There are 3 ways to turn a row about zero (a turn may also mirror it). The second row of each pair is the first, turned, with some noise. The first 27 pairs use one turn. New pairs use 2 turns, one after the other, and a turn may come again.
Some pairs, each with its turns in order after it:
[ 20.3  12.3 -51.2  27.7 -19.9 -11.8 -10.2   6.4]
[  2.9   1.0 -19.1 -13.7 -16.8 -57.0 -22.0  -1.5] -> z200

[ -2.9  -1.2   6.4  18.9   0.3 -40.8  -0.2  23.9]
[ -7.3  11.7  18.9  17.1  22.9 -10.8  19.9 -26.8] -> z990

[-18.3  -9.4   4.4  -9.2  -6.1 -10.3  -4.4   9.5]
[10.6 15.9 -0.3 -0.7 -5.6 16.4 10.4 -1.3] -> z635

[ -6.7 -14.6  51.2  10.3  -7.2  18.1  16.7  10.3]
[ 26.0  36.4   2.5 -28.5   4.0 -11.5  23.8  14.8] -> z990

[ -3.3 -18.2 -51.2 -37.6  35.4  -3.5   9.2   0.5]
[ 21.4  26.7 -11.6  17.3  14.8  12.3 -53.7 -30.9] -> z635

[ -8.3 -22.1   9.7 -17.2 -10.9   6.9   0.1  49.1]
[ 20.0  25.8   2.3  -5.4 -14.9  33.9 -19.0 -25.1] -> z200

[ -7.9   1.2  -4.0 -17.2  -6.9 -25.7 -16.9  18.7]
[  8.4 -15.5  -3.3  20.5   4.6 -13.2  11.1 -27.1] -> z990

[ 11.1   4.7  11.1 -19.6  26.6 -15.8 -12.1   4.2]
[-11.7 -13.3  -2.4  28.6  -5.3   9.5   6.4 -21.3] -> z200

[  4.5  -1.9   5.4  15.7  -5.2 -14.7   5.4   0.0]
[-9.1 16.1 10.1  7.7  1.9 -1.4  7.5 -1.4] -> z990

[-6.4  6.4  3.0 -4.2 -5.8  1.2 19.3  1.2]
[12.8  7.1 -4.2  4.7 -2.7  5.8  1.8 16.6] -> z200

[ -2.9  -3.0  -3.7 -27.4  14.1  28.2  -4.3  -0.7]
[ -1.0   8.9  18.4  19.6  21.0  15.8 -16.2   1.5] -> z635

[  2.0  -2.4 -51.2   1.3 -29.9  -0.8   4.1  26.3]
[ 33.9  11.1 -26.0 -16.2 -13.6 -26.3 -35.6  -3.9] -> z200

[ 28.1 -17.9   6.3 -23.3  10.5  -0.8  10.3  -8.6]
[  0.8   9.8   6.8  32.2  26.4  -0.1  -3.1 -11.5] -> z200

[ 33.0  -3.4  26.4  -5.5 -19.0 -11.0 -10.6  -0.5]
[ -8.0   6.9 -12.5   4.8   2.7 -24.6  15.6  37.1] -> z635

[  4.8 -16.5 -17.6  -0.8  11.2  -5.5 -13.4   2.6]
[ -4.6  -6.0 -11.2  18.2  13.8  -6.3 -15.3  -0.8] -> z990

[ -1.6  15.0  21.4   2.2  -3.2  50.6 -20.7  11.5]
[ 42.5   8.5   1.2 -33.9 -12.4   7.4 -27.4   3.1] -> z990

[-13.0  12.6   0.0 -33.4 -51.2  -2.5   8.2 -11.9]
[ 31.0 -18.0  23.0   3.1  -1.3   9.9 -35.0  36.0] -> z200

[  4.6   8.2  21.6 -19.2  -6.8 -14.7  13.8  -2.3]
[ 5.2 -1.3 16.4 26.5 -5.6 12.0 -0.1 13.5] -> z200

[-13.4 -40.4 -25.5  15.6  11.7 -37.9  -1.8   1.9]
[-19.0   7.3 -11.2  46.2  40.6   0.4  10.3   1.7] -> z990

[ -1.8 -14.9  12.5 -51.2  14.2  -5.7   3.9 -10.7]
[20.7 35.5 13.5 35.4  4.3 -1.0 -8.2  7.3] -> z635

[-18.8   7.2  -8.7 -51.2 -23.7 -37.0 -12.2   8.2]
[ 45.2  34.3 -24.8  10.7  22.7   6.3  26.1  -6.2] -> z635

[-23.1   4.0  51.2 -35.5   4.4  -1.1 -10.5 -12.5]
[ -4.2 -28.3  29.1  15.2   4.3  52.3   9.1   6.7] -> z200

[ -2.1  14.2  12.9  -5.4 -11.9  -2.2  10.0  -5.8]
[ -2.7   2.2   6.0  -9.8 -17.0   4.0  12.7  -3.3] -> z990

[ 1.6 -3.2 48.4 -8.7 -5.0  8.6 47.2  6.0]
[ 21.3   1.2  45.9  -9.8 -20.7 -11.8   0.5  39.8] -> z635

[-34.7  10.7  -3.0  22.2  51.2   5.3   0.3   8.7]
[  1.7 -30.5  10.4  15.8 -29.7  34.5 -14.9 -28.3] -> z635

[  1.9  -1.2  -0.6   3.0  -4.0   1.5 -14.2  19.7]
[ 18.1  -0.5   6.9   6.6   6.2  -9.0 -10.1  -8.6] -> z990

[ 19.2 -21.6  -6.1  -3.0 -32.5 -24.2  -5.1  -0.3]
[ -1.8  28.0 -27.5 -18.5   1.9 -19.0  11.9  11.3] -> z635

New pairs, each followed by its turns in order:
[-21.9   6.2 -18.5   4.2  -3.1   0.8  12.8  -9.3]
[ -5.4  11.3  11.0  21.3   1.3 -22.5   1.5  -1.6] -> z635 z635

[-14.0 -31.9  16.2   2.1  12.1  -0.6   1.3 -30.4]
[ 10.6  -1.8 -46.0  -1.6 -12.4  -9.8  -7.6  10.0] -> z990 z200

[ 16.2  -6.3   6.0 -29.1   7.4 -14.8  11.8  12.2]
[ 30.5  -0.8  11.8  11.7  -4.1 -11.3  16.4  -9.1] -> z990 z200

[-12.6  -2.8  33.5  -1.5   8.9  18.9 -11.3   0.8]
[ 20.5  19.5  14.8 -16.1   6.8   3.7  13.3  10.7] -> z635 z990

[ -0.5 -19.2 -38.5  15.7  -5.1 -51.2 -51.2  16.7]
[-39.4 -12.2   5.8 -36.6   5.1 -43.5  50.8   1.6] -> z990 z200

[ 8.1 -3.8 -2.5  6.4 -6.5  8.0 30.4 50.3]
[ -2.3 -18.4  33.8  -6.0 -35.0  15.5 -19.7 -17.6] -> z200 z990

[ -4.3  17.9   2.9 -18.6  14.2  36.0 -15.8   8.7]
[ 20.9 -15.9 -17.3   7.2  11.7  23.5 -23.9  13.5] -> z200 z990

[ -2.1   1.5  13.4   4.0  -3.0  19.4 -34.8   0.4]
[  2.2  -6.2  24.1 -16.0 -14.9  19.3  -5.3 -14.6] -> z635 z635

[-11.8 -24.4 -12.0 -10.3  -0.6   7.2   7.8   8.2]
[ -5.6  -5.4  -1.1  18.5  12.9 -17.4 -16.8   3.5] -> z200 z635

[  4.5 -12.1  37.1   9.9 -11.1 -12.2   8.4 -19.6]
[ 31.8  -1.6  -2.0 -25.5 -10.4  -6.9  20.8  15.6] -> z635 z635

[ -4.8   6.5 -51.2  40.9   1.9   3.6 -34.1   2.4]
[ 29.3 -34.4 -17.6 -22.4  50.6  -4.6   7.6  -3.0] -> z635 z200

[  1.0  12.6  -0.4  28.1  -5.7 -17.9  10.6   6.5]
[-14.1  -1.5   6.8   2.3   0.0  20.5  18.5  20.0] -> z990 z200

[ -0.8 -47.6  -3.3  11.4  -8.9  11.5   8.2   6.1]
[-12.8  19.4 -24.6   5.8 -35.1  -9.8   3.9 -12.6] -> z990 z200

[  7.2  -0.9  15.0  39.5 -19.1  11.8  10.7   1.9]
[  9.0 -11.3  -3.2  15.3 -30.2  26.1  -6.9  16.6] -> z200 z200

[-6.8  2.8 20.5  4.2 26.3  8.0 10.3 -1.5]
[ 21.2   2.8   6.4  20.1  13.5   6.0 -13.9  -3.8] -> z990 z635

[ -0.6 -12.2  -1.3  14.0 -14.8  20.0  30.1 -15.1]
[ -8.9   2.1 -24.1  28.4 -21.2  14.8   0.1  -4.7] -> z200 z200

[-10.1  11.7  42.7   1.7  -2.7  -7.9  -5.7  -7.5]
[ 30.4  13.3   4.9 -17.2   1.8  -0.1  19.4  18.6] -> z200 z990

[ 24.9  10.5 -17.3   3.7 -22.7 -16.6 -15.9  -1.9]
[ -8.8  -8.3  28.8 -26.4 -10.8  -8.6   7.5  11.5] -> z990 z200

[ -3.2  -5.3  15.5  20.0   0.1 -32.4 -19.4 -13.0]
[-20.4  -3.3   6.4 -15.5 -10.5  40.1   2.0  -4.8] -> z990 z990

[  6.5  31.3  51.2 -30.0 -44.3  28.9   2.6  -1.1]
[-33.6 -15.4  12.7   0.9   9.9  63.8  27.4  35.1] -> z200 z635

[ 4.7 -7.1  8.4 -6.7 -9.9 35.2 42.8 11.7]
[ 8.4  2.7  3.4 34.6 -0.2 20.9 16.9 39.4] -> z635 z635

[ -7.0  -0.8   3.7  51.2 -19.2  22.1  21.9 -20.5]
[  6.3 -36.5  26.9  -1.0  24.4  26.2  11.4  29.5] -> z990 z635

[-25.7   4.9  -3.5   4.9  -3.6  26.3 -22.5  -8.5]
[ 17.4 -24.9 -28.3   2.7   4.9 -11.5  -0.4  12.4] -> z200 z990

[-16.4 -15.5  51.2  17.6  -9.3  -2.6   1.7 -27.1]
[ 22.4  22.3  29.5   1.5 -26.1  12.3   7.1  40.4] -> z635 z200

[  6.4 -22.7  -0.8  -1.3  20.2  -5.3 -39.1 -23.6]
[-4.7  7.6 16.4 11.1  6.1 51.1  5.2 -4.9] -> z635 z990

[-1.5 -1.1 11.2 -7.5 16.3  1.8  4.9  2.5]
[10.5 -6.9 -6.0 11.6  5.7  2.6  0.5 -5.5] -> z990 z200

[ 17.1 -11.4   1.8   2.6   1.0  -6.9 -23.0   2.8]
[ -4.3 -11.7 -18.9   4.9  -2.1  -7.7  14.1 -14.3] -> z990 z635

[19.9  2.3 31.6  0.1 25.8  4.6 -3.8  1.9]
[ 10.6 -35.5  -3.0  24.4  -6.7   1.2  -5.3  -1.3] -> z990 z200

[ -3.0  15.9  43.8  15.5  13.5 -28.8 -11.9  37.2]
[-12.6  14.8  -1.3 -57.8  11.6   8.0 -20.8  26.7] -> z635 z635

[-12.1  27.7   0.7  51.2  -1.4  34.1 -51.2   7.4]
[ 38.3 -48.4 -38.4  23.8 -10.8  11.0  37.8  -0.9] -> z200 z990

[-44.2   0.5  -5.9   1.7 -43.0 -14.9 -12.9   7.8]
[  9.2   8.6 -23.8  32.7  30.8   6.3  -2.6  39.0] -> z635 z200

[  6.5   4.8   1.5  16.4 -17.0  -5.6  39.2 -14.2]
[  9.8  17.4   2.8  -3.0 -20.5  33.4   2.9  21.4] -> z990 z200

[  4.0 -12.1  16.9   6.2  -2.6  -3.6 -33.0   9.2]
[ -4.2 -16.7 -16.8   9.5   7.1 -26.3   5.6 -11.0] -> z990 z635

[ 14.1  24.5  11.1 -38.1   3.2   2.6   2.9  16.3]
[-15.2 -19.9 -18.4   3.0 -18.4   7.4 -27.4  25.7] -> z635 z635

